The rows are grouped in 2 different ways at once. Each group adds its own fixed numbers to the row, and there is some noise. The rows also spread widely along 2 directions, which tell nothing about the answers.
Some rows, each with its group in each grouping after it:
[-15  14   1   3 -16 -13   4   7  -4 -14   3   6   8  -6   2   2] : (3) Fik
[-14  13   3 -14 -16  -5   3  -2  10  -9   7  -7  -3   0   0  15] : (4) Fik
[  1  17   5  -3  -8  -9  17  14 -13 -18   9   4   7 -10  12   8] : (1) zazel
[ -7  21  19  17  18 -16  10  17  29 -13   4  -6  18   0  10   7] : (3) romus
[  9   9  25 -14  29 -16  14  -2  57  10  25 -12  35 -22  13  24] : (2) zazel
[ -4  21   3  -6 -11  -6   4   3  -3 -21   0 -17  -7  19   5  19] : (1) romus
[ -1  27  20  14  16 -15   1  13  46 -13   3 -16  11   4   0  23] : (0) romus
[ -8  19  11  11   3 -19  -3   8  48 -16  10  -3  23 -14  -5  21] : (0) Fik
[  2  14  10 -17   1  -7  21  10   4  -3  15  -2  -1  -9  11  11] : (4) zazel
[ 10  17   8  -4   6 -17  13  13  10 -10  20   7  13 -20  14   5] : (5) zazel
[  9  19   1  -7 -11 -11  15  18 -21 -12  17  12   3 -16  14   1] : (5) zazel
[ -3  19  10  -8  -5   1  10   5   9  -3  10 -21  -6   9   6  16] : (2) romus
[  8  15   2 -11  -8  -9   8   4   2  -7   8  -3   3  -1  -3  20] : (0) zazel
[-15  22  -3   0 -33   2  16  26 -30 -14  10   3 -13 -12   3  -1] : (2) Fik
[ -6  20  11   5   5 -13   7   8  11 -13   3  -8   7  10   6  12] : (3) romus

New rows, each followed by its group in each grouping:
[  8  24  16  10  10 -19  18  30  16 -13  21  14  21 -32  20  -3] : (5) zazel
[  9   8   1 -31 -15   1  16  -8 -15   4  16  -8  -2   1   5  16] : (2) zazel
[  4   8   2 -14  -9 -11  15  -2 -17  -1   8   4   8   0   7   6] : (3) zazel
[-11   4  -8 -26 -26  -6  -9 -26   0 -16   1 -13   4  15  -3  25] : (1) Fik
[  0  14  14 -10   6 -12  22  15  15  -3  18  -3   7 -11  12  10] : (4) zazel
[  1  14   1  -5 -10  -9  19  15 -25  -6   9  11   3  -6  11   0] : (3) zazel
[-12  14   3 -12 -16  -1   5   3   7  -6  12  -6   6 -11   3  11] : (2) Fik
[ -2  10  10  -8   5 -12   3  -9  20  -2   2 -16  11  19   3  22] : (3) romus
[  3  12   7 -24  -5  -5  20   4  -3  -2  13  -4  -2  -4  10  14] : (4) zazel
[  6  13  20  -7  14  -7  19  10  29   3  23  -8  20 -23  15  12] : (2) zazel
[  4  20   5  -8  -2 -10  -2  -3  13 -10   9 -12   1  11   7  16] : (5) romus
[-10  22   8  -6 -13  -1  13  15  -8 -10   2 -13 -19  15   5  13] : (4) romus
[  1  12  14   3   9 -18  18  13   9  -6  13   8  21 -19  12   1] : (3) zazel
[  1  12   2  -4 -11 -11  22  16 -25  -9   8   9   3  -5  11  -3] : (3) zazel
[  1  12   2  -4  -9 -12  20  16 -23  -6   8  10   5  -7  12  -2] : (3) zazel
[  5  13   6 -16  -8  -2  22  10 -12  -1  20  -4   0 -11  10   6] : (2) zazel
[-12  25  -5   6 -31  -7   3  20 -16 -23   1   4  -9  -3  -7   6] : (0) Fik
[  8  14   3 -19  -6 -10   8  -7   4  -4   8  -5   4   2  -4  23] : (0) zazel
[-14  11  -3  -3 -21 -10   1   2 -12 -13   3   5   5   0   0   5] : (3) Fik
[ -5  21   3   6 -12 -13   0  15  12 -18  13   8  10 -20   6   1] : (5) Fik
[  0  18  -5  -9 -27  -4  20  14 -44 -19   5   4 -12  -1  11   6] : (1) zazel
[  9  10  16  -9  14 -11  18   8  29   3  21  -9  17 -16  14  14] : (2) zazel
[  0   9   5 -10  -4 -12  18   8 -13  -3   9   6  10  -6   9   4] : (3) zazel
[ -6  32   2   9 -20  -3   6  24 -18 -18  -3  -9 -22  17  -4  11] : (0) romus
[  1  26   9  11 -12  -3  36  46 -29 -11  17  15  -7 -27  17 -12] : (2) zazel
[  5  15  14  -7   2  -5  21  16   9  -2  20  -2   9 -22  14   8] : (2) zazel
[-16  20  11  10  -4 -16   2  16  25 -24   7  -2  17 -16   6  11] : (1) Fik
[  5  24   0  -6 -13 -10   1   6  -7 -13   6  -6  -7  13   8  12] : (5) romus
[ 10  18  -4 -12 -20 -11  17  16 -32 -11  14  12  -6 -11  12  -1] : (5) zazel
[ -4  28   3   5 -11  -6   4  13  -1 -16  -3 -11 -10  17  -4  18] : (0) romus
[  9  13   8 -13   4 -14   6  -4  25  -2  10  -6  17  -4   0  22] : (0) zazel
[ -3  22   4 -12 -13   2  11   6 -11  -4   7 -17 -13  14   4  13] : (2) romus
[-11   5   1 -15  -8 -14  -2 -18  18  -7   3  -4  20   4  -3  17] : (3) Fik
[ 11  13   0 -20 -12 -11   8   1 -10  -7  15   3   5  -7   9   8] : (5) zazel
[-11  16 -12 -20 -44   6   9   3 -41 -10   8  -3 -20   3  -1   6] : (2) Fik
[ -1  15   5   5  -6 -12  24  26 -21 -10   9  16   8 -11  12  -5] : (3) zazel
[  3  13   7   1   2 -15  19  16  -4  -6  10  11  15 -13  11  -1] : (3) zazel
[  4   8   9 -25  -3  -6  17   0   6   0  13  -6   0   0  10  16] : (4) zazel
[  6  17  -1 -18 -10  -8  -2 -12   6  -8   7 -15  -2  20   1  22] : (5) romus
[  0  21  10   0   2 -11   1   2  23 -20   1 -18   8  13   7  24] : (1) romus
[ -7  17  16   9  13 -14   5   5  26  -8   3 -10  15   8   7  13] : (3) romus
[  3  11   6 -14   1 -12  10  -2   7 -13  11  -6  14  -3  12  17] : (1) zazel
[  3  12   0 -18 -10 -10  11   1  -8 -13   9  -4   6  -1   7  16] : (1) zazel
[  4  21   4  -2 -10  -8  14  18  -7 -10   8   4   1  -6   2  10] : (0) zazel
[  1  10  -2 -14 -15  -8  19   6 -30  -5   7  10   0   3  10   2] : (3) zazel
[  5   7  -2 -30 -19  -5  10  -9 -18 -11   5  -8   0   9   7  20] : (1) zazel
[ -9  11   6  -7  -3 -16  -7  -9  32 -17   6 -10  23  -7   4  23] : (1) Fik
[ -4  14   6  -4  -2 -10   5  -1   4  -7   1 -12   3  21   5  14] : (3) romus
[  3  12  14 -17   6  -9  19   5  19  -3  16  -6   7 -10  12  15] : (4) zazel
[  5  20   8   4  -3 -13  17  20   4 -11   9   3   7 -11   4   8] : (0) zazel
[ -1  18  11  -6  -4   2  10   6   9  -3   8 -20  -4   9   6  18] : (2) romus
[  0  16  -9 -10 -30  -3  18  17 -48 -20   6   5 -13   3  12   5] : (1) zazel
[  6   6  13 -28   8  -8  16  -8  21   3  15 -11  10  -2   9  23] : (4) zazel
[ -9  21  -5  -1 -29  -2  14  14 -45 -14  -7  -1 -18  23   4   1] : (3) romus
